There are 5 ways to turn a row about zero (a turn may also mirror it). The second row of each pair is the first, turned, with some noise. The first 45 pairs use one turn. New pairs use 2 turns, one after the other, and a turn may come again.
Some pairs, each with its turns in order after it:
[ 0.77  3.25  0.61  0.62  1.83 -3.52 -0.84 -2.94]
[-3.58  1.87 -1.95 -0.66  1.65  1.71 -2.24 -2.11] -> N

[-2.02 -3.34 -1.73 -0.49 -0.22  1.06  0.63 -1.18]
[ 1.24 -2.67 -2.11 -0.14  2.29  0.24  1.02  1.53] -> J

[-3.48  0.88 -3.48 -0.27 -2.73 -2.77  1.75  2.37]
[-1.68 -0.78  1.87 -4.22 -0.09  2.86  2.03 -3.25] -> H

[-3.28 -2.85  2.09  0.94  2.84  2.12  2.44 -2.04]
[ 1.21  1.70 -2.78  2.11  2.56  1.87 -3.90  3.00] -> A

[ 2.88 -1.68 -0.87 -0.45  2.17 -1.99 -0.99  1.09]
[ 1.46  1.03  1.90  0.53 -3.76  0.86 -0.07 -0.10] -> A

[ 1.71 -3.26 -0.91  1.60 -1.98 -2.98  1.00  0.45]
[ 1.25  0.01 -1.78  0.24 -1.98 -3.49  1.69  2.71] -> J

[ 2.19  0.47 -1.21 -0.35  3.46  1.50 -3.21  2.90]
[-0.10 -0.65 -0.59  0.63 -3.93 -2.25 -4.45 -0.35] -> H

[ 2.98 -2.55 -1.78 -3.03  1.92 -3.18  3.13  3.30]
[-0.35 -2.19  1.56  0.53  7.11 -1.66  0.47  0.51] -> P

[ 2.66 -1.17  1.76 -0.55 -0.86  1.87  3.31 -1.95]
[ 1.67 -0.47 -2.71 -3.05  1.40 -0.02  3.49  0.55] -> N

[ 2.45 -3.20  1.60  0.04 -1.32  0.38  0.10 -2.91]
[ 1.01 -1.00  1.12 -2.44 -0.78  1.05 -1.22  4.15] -> A

[ 1.50 -2.08  1.19  0.29 -0.71  1.12 -2.16  1.05]
[ 1.99  0.81 -0.55  0.06 -1.39  1.05 -0.23  2.81] -> N

[-1.63  2.22 -0.36 -3.50 -0.61  1.37 -0.17 -3.17]
[ 2.47  0.19 -1.71  0.82  2.05 -0.74 -1.06 -4.16] -> N

[-2.07  2.40  3.29 -1.31  0.31  2.90  1.43  2.27]
[-2.28 -2.66 -1.77  1.78  1.90 -2.41  0.26 -2.80] -> H

[-1.94  0.07  0.08 -2.92  2.65 -1.79  1.24 -0.50]
[-1.04  0.71  0.04  2.74  3.29 -0.28  0.97 -1.25] -> N

[ 0.50  1.49  2.20 -3.41 -2.98  3.45  2.31 -0.29]
[ 0.63  4.28  0.47 -4.11  0.23 -2.25  1.02  1.98] -> P

[ 0.67 -0.57  1.03 -1.42  1.15 -2.73 -3.18 -1.71]
[-0.58 -2.00 -0.53 -0.60 -3.14  2.90 -0.79 -0.28] -> A

[ 1.67  3.38  1.51  1.13 -0.82  1.22  2.54  2.56]
[-3.60  0.25 -1.70  3.41 -0.35  0.73  0.68 -2.51] -> H

[-1.87 -0.43  3.51  2.91 -2.36 -2.36  3.30 -0.96]
[ 0.32  2.66 -3.16  4.56 -2.52  1.47  0.69  1.26] -> J

[-0.86 -0.29 -2.58  3.49 -2.53  1.13 -1.89  2.96]
[ 0.17 -2.06 -3.17 -1.37 -1.70 -2.02 -4.15 -0.56] -> J

[ 2.48 -1.69 -0.81 -2.67 -3.11  0.00 -0.95  2.72]
[-4.03  1.05 -0.16 -1.90  3.06  0.00 -0.57  1.22] -> P

[ 2.74 -0.30  0.02  1.32 -1.24  2.01  1.57  1.14]
[ 0.08  1.52  2.70 -1.23  0.88 -2.36 -0.05  1.41] -> A

[-2.81 -2.62  3.22 -0.69  0.50  0.15 -0.75 -2.36]
[-0.12 -1.15 -2.22 -0.93 -2.69 -3.36  1.75 -1.70] -> P

[ 0.73 -3.28 -2.64  2.92  0.89 -2.32 -1.56 -3.53]
[ 2.97 -3.32  2.68  1.95 -0.68  3.13 -0.77  1.61] -> A

[ 0.24 -1.51 -0.25  1.26 -0.38  3.18  2.58  3.08]
[ 2.60 -3.23 -1.48  0.80 -1.63 -0.24  0.27 -2.65] -> J

[ 1.59  2.83 -0.14  1.45 -0.64 -1.43  2.99 -0.09]
[ 1.59 -0.66  1.26 -1.47  0.55 -2.85 -1.65 -2.31] -> A

[-1.60 -3.33 -1.80 -1.67 -1.12 -1.95 -1.02 -3.10]
[-3.28 -2.83  1.00 -0.88 -1.19 -0.37  3.39 -1.52] -> P

[-0.18  1.92 -3.38 -2.18  0.46  2.79 -0.10  1.17]
[-1.38  0.25 -1.20  2.81 -0.68 -3.28  2.45  0.14] -> A

[-1.44 -3.21  0.62  2.84 -1.82  0.53  1.97 -3.36]
[ 1.09  3.53 -0.84 -1.53  4.44  0.88  1.39  1.80] -> H

[-0.45  0.88  3.50  0.16  3.10  1.69 -1.49 -3.40]
[-3.29 -0.50  2.93  3.22  1.99  2.49  0.14 -0.03] -> J

[-2.32 -1.84 -2.85  0.18 -3.37 -1.73 -3.05 -0.94]
[ 2.23 -1.16  2.10 -3.72  1.11  3.79 -1.13  0.91] -> H

[ 0.29 -1.08 -0.41  0.09  3.45  1.35 -2.38 -3.46]
[ 0.33  3.18 -2.50  0.22  1.35 -2.35 -2.21  1.19] -> N

[ 2.79  3.03  3.09  3.13  2.33 -0.47 -0.68  1.01]
[-3.50  1.01  2.72  2.00 -3.80 -0.44 -0.86 -2.20] -> J

[-3.49  2.18  0.04 -3.41 -1.76  0.54  1.91  1.96]
[ 0.00  0.77  3.58 -2.26 -0.95 -3.54 -1.70  2.57] -> P

[-1.98  2.90 -1.00 -1.98 -0.38 -2.30  0.65  0.27]
[ 0.52 -1.50 -2.53 -0.29 -0.33 -0.86  0.95 -3.30] -> A

[-0.91 -2.64  2.48  0.76 -0.04  1.68  1.23  2.12]
[-2.87  0.01 -2.34 -1.09  2.28 -1.61 -0.69  1.11] -> H

[-0.62 -0.21  2.45  2.76  1.34  2.73 -0.34  2.11]
[-2.36  0.65 -1.17  1.11  2.01 -2.00 -3.01 -0.71] -> H

[ 0.98  0.82  1.79  1.57  0.31 -1.79  1.29 -2.06]
[-0.18  1.86  1.77  2.08  0.79  0.13  1.50  1.35] -> H

[-3.33  0.07  3.18  1.50 -1.56 -2.11 -1.08  0.30]
[-0.78  3.15  2.10  0.87 -2.20  2.17  1.33 -1.95] -> N

[-1.00  2.29 -2.93 -2.64 -1.86  1.21 -2.99  0.17]
[-3.75  2.14  2.53  0.83 -1.82  0.21 -0.02  2.29] -> P

[ 2.94  0.58  2.62  0.38 -1.92 -3.02  2.75  1.18]
[ 1.58  3.18  0.65  2.23 -3.48 -1.69  1.76  0.01] -> J

[ 2.74  2.14 -2.37 -1.91  3.20  0.88  2.12  1.77]
[1.94 2.30 2.71 2.69 3.96 0.15 0.38 1.20] -> P

[-3.02 -1.79  0.48  2.39  3.29  0.59  2.19 -2.57]
[ 3.56 -1.65  0.49  0.96 -2.02 -1.31  0.90 -4.17] -> P

[-2.28 -0.99  3.00 -0.95 -0.70  2.13 -0.78 -0.60]
[ 2.72  2.48 -0.55  1.50 -1.27 -0.04  1.81 -1.05] -> N

[-1.11  3.43 -3.02 -1.80 -0.30 -3.02  1.06 -3.39]
[-1.76 -0.62  0.59 -0.62  3.86 -0.15 -2.44 -4.59] -> N

[-2.76 -1.40 -3.21 -2.18  0.78  1.30 -0.32 -0.82]
[ 0.73 -1.91 -1.41 -2.70  3.47  1.48  0.45  0.55] -> J

New pairs. What belongs after each?
[-0.49  0.03 -2.66 -2.83  0.86  1.02 -2.92  0.44]
[ 1.22  0.87 -1.81  3.59  2.11  0.93  0.26  1.71] -> J N

[-3.09 -0.08  3.25 -2.25  0.32 -2.71  1.92  1.73]
[ 1.56 -3.68  0.53 -1.18  0.83 -4.34  0.07 -1.69] -> H P

[ 3.38 -1.56  1.34 -3.11 -3.52  2.42  3.36 -1.04]
[-0.76  3.80 -2.61 -3.35 -2.70  1.20  0.46 -3.85] -> H H

[-0.55 -0.47 -1.98 -0.28  1.04  2.88 -1.37 -2.89]
[-1.70 -0.13  0.07 -0.44  1.86  2.70 -3.29  0.78] -> N N

[ 1.66 -2.90 -3.32  1.74  1.82 -2.62  0.11  1.94]
[ 2.41  2.01 -3.72 -2.56  0.94  2.82  0.00  0.95] -> A P

[ 0.26  2.38  2.99 -0.66  2.77 -1.21  2.61 -2.16]
[-1.54  0.52  0.94 -2.56  2.48 -1.92 -2.61  2.93] -> A J

[-1.59  2.65 -2.14  1.85  3.38 -2.43 -2.59  1.26]
[ 2.77  3.55  0.35  0.98  4.42  0.79 -0.58  1.13] -> A H

[-0.83 -0.77  3.02 -2.42 -0.35 -0.96 -3.28 -2.45]
[-0.05 -1.17 -2.89  0.90  4.25 -0.67 -1.63 -1.80] -> H P

[ 0.45 -2.14 -1.11 -3.40  0.14 -0.02 -1.98  1.62]
[ 1.34  0.56  0.31 -1.52  2.92 -3.04  1.69 -0.30] -> A A

[ 1.31 -0.12 -0.97  3.00 -0.94  1.19 -1.99  2.58]
[ 3.46  0.33  0.08  0.07 -0.68 -0.91 -2.83  1.59] -> N J

[ 1.48 -3.02  0.82  0.42 -1.43  0.32 -2.16 -0.30]
[-1.27 -1.48 -1.27 -1.06 -2.18 -0.20 -2.72 -0.63] -> H H

[-2.86  0.62  1.60  2.29 -2.08 -1.70  2.78  0.68]
[ 3.47  0.20  0.98  1.30 -1.94 -3.30  0.57 -1.12] -> H P

[ 0.13  2.03 -1.79 -2.99  3.22  2.31 -1.52 -2.79]
[-0.88  1.24 -4.22  1.52 -0.94  0.91 -3.80  1.11] -> J A

[ 2.97  3.50 -3.11  0.90 -2.27  2.16 -3.48  2.45]
[ 2.41 -2.30  0.57 -0.25  2.33 -3.87 -3.30  4.27] -> N J

[-2.34 -2.33  1.50 -1.38 -0.96 -2.99  3.29 -1.60]
[ 0.16  1.16 -2.38  0.18  0.17 -2.23 -5.06 -0.39] -> N A

[-1.27 -0.40 -2.88  2.82  3.40  3.29 -0.83  1.75]
[-2.88 -1.11  4.18 -1.75 -0.04  3.21 -0.28  1.55] -> N H

[ 1.23  2.66 -0.48  0.25  2.22 -1.55 -1.87 -1.41]
[-0.98 -1.68  0.79 -1.50 -3.20 -1.32  1.15  1.61] -> P N

[-3.53 -0.33  2.31  3.19  0.68  2.09  1.58 -3.33]
[ 0.70  0.84  1.78  1.38 -2.07  2.18 -1.92 -5.33] -> J P

[ 0.03 -2.75  1.54 -2.01  0.44 -3.46  3.53  2.75]
[-0.72 -3.35 -1.10  3.49  3.01 -2.41  2.00 -1.19] -> P P

[-2.89 -0.36  2.70  1.75 -3.15  1.64 -2.03  1.52]
[-4.93 -0.36  1.60 -0.48 -2.34  0.09  0.63  2.09] -> P P

[-0.17  1.89  2.40  2.43  1.97 -1.77 -2.59  2.03]
[ 0.49  1.57  0.27 -1.53 -0.94  2.56 -4.30  0.20] -> P H

[ 2.70 -0.01 -3.53 -0.04  0.26 -0.80  2.74 -0.71]
[ 1.21 -3.30 -0.80 -2.31 -0.78  0.30  0.43 -3.47] -> H N

[ 0.23  3.48 -2.10 -1.56  2.66 -1.89  2.11  0.19]
[-2.29 -0.10 -1.62 -0.20 -2.52  1.57  2.68  3.39] -> P N

[-3.19  2.37 -1.23  2.74  1.66  0.50 -2.34  0.74]
[ 0.48 -1.67 -0.51 -1.60  3.80  1.79 -2.93  1.45] -> J J

[-1.56  1.06  2.73  0.71  0.41 -2.70  1.96  1.98]
[-0.30  3.07  0.76 -3.31 -1.04  1.70 -1.27  0.90] -> J P

[-1.71 -1.47  0.99  0.05  2.20  2.59  3.35 -3.13]
[ 2.27 -2.31  0.48 -3.65 -1.89 -2.16 -2.64  0.60] -> P A

[-2.59  3.17 -2.16  1.77 -2.60  0.77 -0.90  1.62]
[ 4.63  0.44 -1.02  1.20  2.06 -1.92 -0.48  1.09] -> H H

[-3.45 -3.24 -0.80 -1.77  1.72 -2.37 -3.48 -2.84]
[ 1.83 -5.08 -2.62  0.62  1.57 -2.82 -1.27 -2.88] -> A J

[ 2.88  1.03 -0.96  0.92  1.05 -2.88  2.85  3.38]
[-1.38 -0.69 -1.43 -4.50  2.83 -2.77 -0.45 -0.16] -> N H

[-2.47 -1.10 -2.80  1.21 -0.55  3.22 -0.23  2.44]
[-1.25  0.39  1.96 -2.64  4.53 -0.22  0.18  1.15] -> H J

[-3.50 -1.17 -1.92 -3.14  3.06 -2.73  3.10 -1.23]
[-0.51 -1.01 -0.08 -0.26  4.58  3.44  3.67 -1.86] -> H N

[-2.03  2.35  0.30  2.79  0.09  3.39 -2.61 -3.48]
[ 1.58  3.16 -2.39  1.78  1.90 -3.00 -2.96 -2.44] -> P J

[ 2.29 -2.69 -2.63  0.78 -2.56 -2.63 -1.30 -1.92]
[-0.40  5.24 -0.21 -1.19  1.92 -0.98 -2.05  1.44] -> H P

[-0.61  0.20 -0.27 -0.31  3.16  2.40 -0.45 -2.77]
[-2.55  2.04 -0.93 -3.24 -0.83 -1.00  0.70  0.68] -> N J

[-1.18 -2.18  3.40  0.00 -2.26  0.84  0.18  1.27]
[ 2.02  1.18 -0.42  2.11 -0.71 -1.22  0.73 -3.57] -> N J

[ 3.08  2.09 -0.97 -3.15 -1.90  1.92  2.93 -1.21]
[ 0.68  4.33 -2.39 -0.76 -0.29  2.98  1.52 -1.58] -> H H

[ 3.53 -0.44 -2.19 -3.28  1.42 -3.42 -0.82  0.18]
[ 5.07  1.43 -1.50  1.82 -1.14 -2.16 -1.82 -0.22] -> H J

[-1.21  0.28 -0.22 -0.14  1.53 -2.95  1.09  0.92]
[-0.42 -1.24 -2.21 -0.26  0.24  1.13  1.47 -2.00] -> J H

[-3.35  0.19 -3.33 -1.36 -1.85  0.48 -1.48  2.16]
[-1.28  0.28  1.49  4.04 -1.04 -1.71 -0.78  2.87] -> N J

[ 0.38  3.31 -3.12 -0.39  1.15 -0.02  0.35 -2.60]
[ 3.04 -1.00  1.95 -0.48  0.05  3.70  0.22  0.94] -> A A

[-1.23 -1.86  2.10 -1.57  2.04 -3.35  0.89 -2.13]
[ 2.87  1.96  1.33 -1.65  1.49 -1.14 -3.77 -0.54] -> J P

[-1.65 -3.42 -2.94 -2.42 -1.62 -1.48  2.26  2.23]
[ 0.00  3.99  0.45 -1.52 -0.95  1.95 -4.30  0.66] -> N A

[-2.62 -1.73 -2.81 -2.28  0.59  1.27  2.35  1.22]
[ 2.51  1.08  1.40 -1.35 -0.95  2.45 -3.58 -0.80] -> N A

[ 1.37  3.42  2.91  1.40 -2.68 -2.15  1.02 -1.49]
[-1.92 -2.75 -2.10  3.40 -1.79  1.88 -0.22 -2.33] -> H J

[-2.97 -3.50 -2.03 -0.87 -1.21 -1.14 -2.16  3.11]
[-1.03 -0.17 -1.40  0.25  1.44  3.20 -1.34  5.21] -> P J

[ 1.81 -1.26 -0.96  0.40 -2.95  0.44  0.30 -2.59]
[-1.10  1.56  1.37  1.50 -0.25 -3.64  0.26  0.73] -> H A

[ 3.30 -1.98  2.49  0.51 -2.08  2.35 -2.32  1.74]
[-1.01  1.06  1.97  3.97  0.45  1.36  3.90 -0.36] -> H A

[ 1.09  3.25 -2.01  0.98 -1.59 -2.46 -2.80 -3.37]
[-0.71  0.98 -3.58  4.38  1.92  0.35 -2.05  1.74] -> H H

[ 1.03 -1.17  3.28 -0.77  2.64  2.22  0.69 -2.32]
[ 2.57  0.29  2.75  0.83 -0.96  0.50 -0.04 -3.90] -> H A

[ 1.94 -2.91  2.98  0.14  2.72  0.87  1.46 -0.44]
[-2.82  0.32 -0.62 -1.51  0.65 -2.10  4.09 -0.50] -> P J

[ 1.27  1.87  2.79  3.30  1.32  1.11  0.47 -3.33]
[ 0.91 -2.99  1.93 -1.07  0.88 -2.02 -3.87  2.23] -> A H

[ 0.22  3.13  2.98  3.23  2.35 -3.20 -2.88 -2.90]
[-2.55  0.07  1.85  4.72 -4.82  0.98 -2.34  0.60] -> H J

[ 0.66 -0.27  0.27 -2.31  3.27  0.75 -1.19 -1.72]
[ 0.21 -0.87  1.20  3.59  0.32  2.37 -0.96 -0.19] -> N P

[-0.87 -0.89  1.67 -2.13  2.86  1.04  1.96  0.49]
[-2.07  2.29  0.51 -0.39 -2.09 -1.18  2.36  1.07] -> P J

[-2.06  1.93  0.82  2.55  2.67  0.88 -2.08  3.04]
[-1.03  0.12  2.07 -1.15  3.54  4.10 -1.07 -1.44] -> N H

[-3.38 -3.08 -0.90 -2.38 -0.33  1.21  2.03 -1.33]
[-2.06  2.17  1.66  1.63 -2.61 -0.28  3.63 -0.43] -> N J

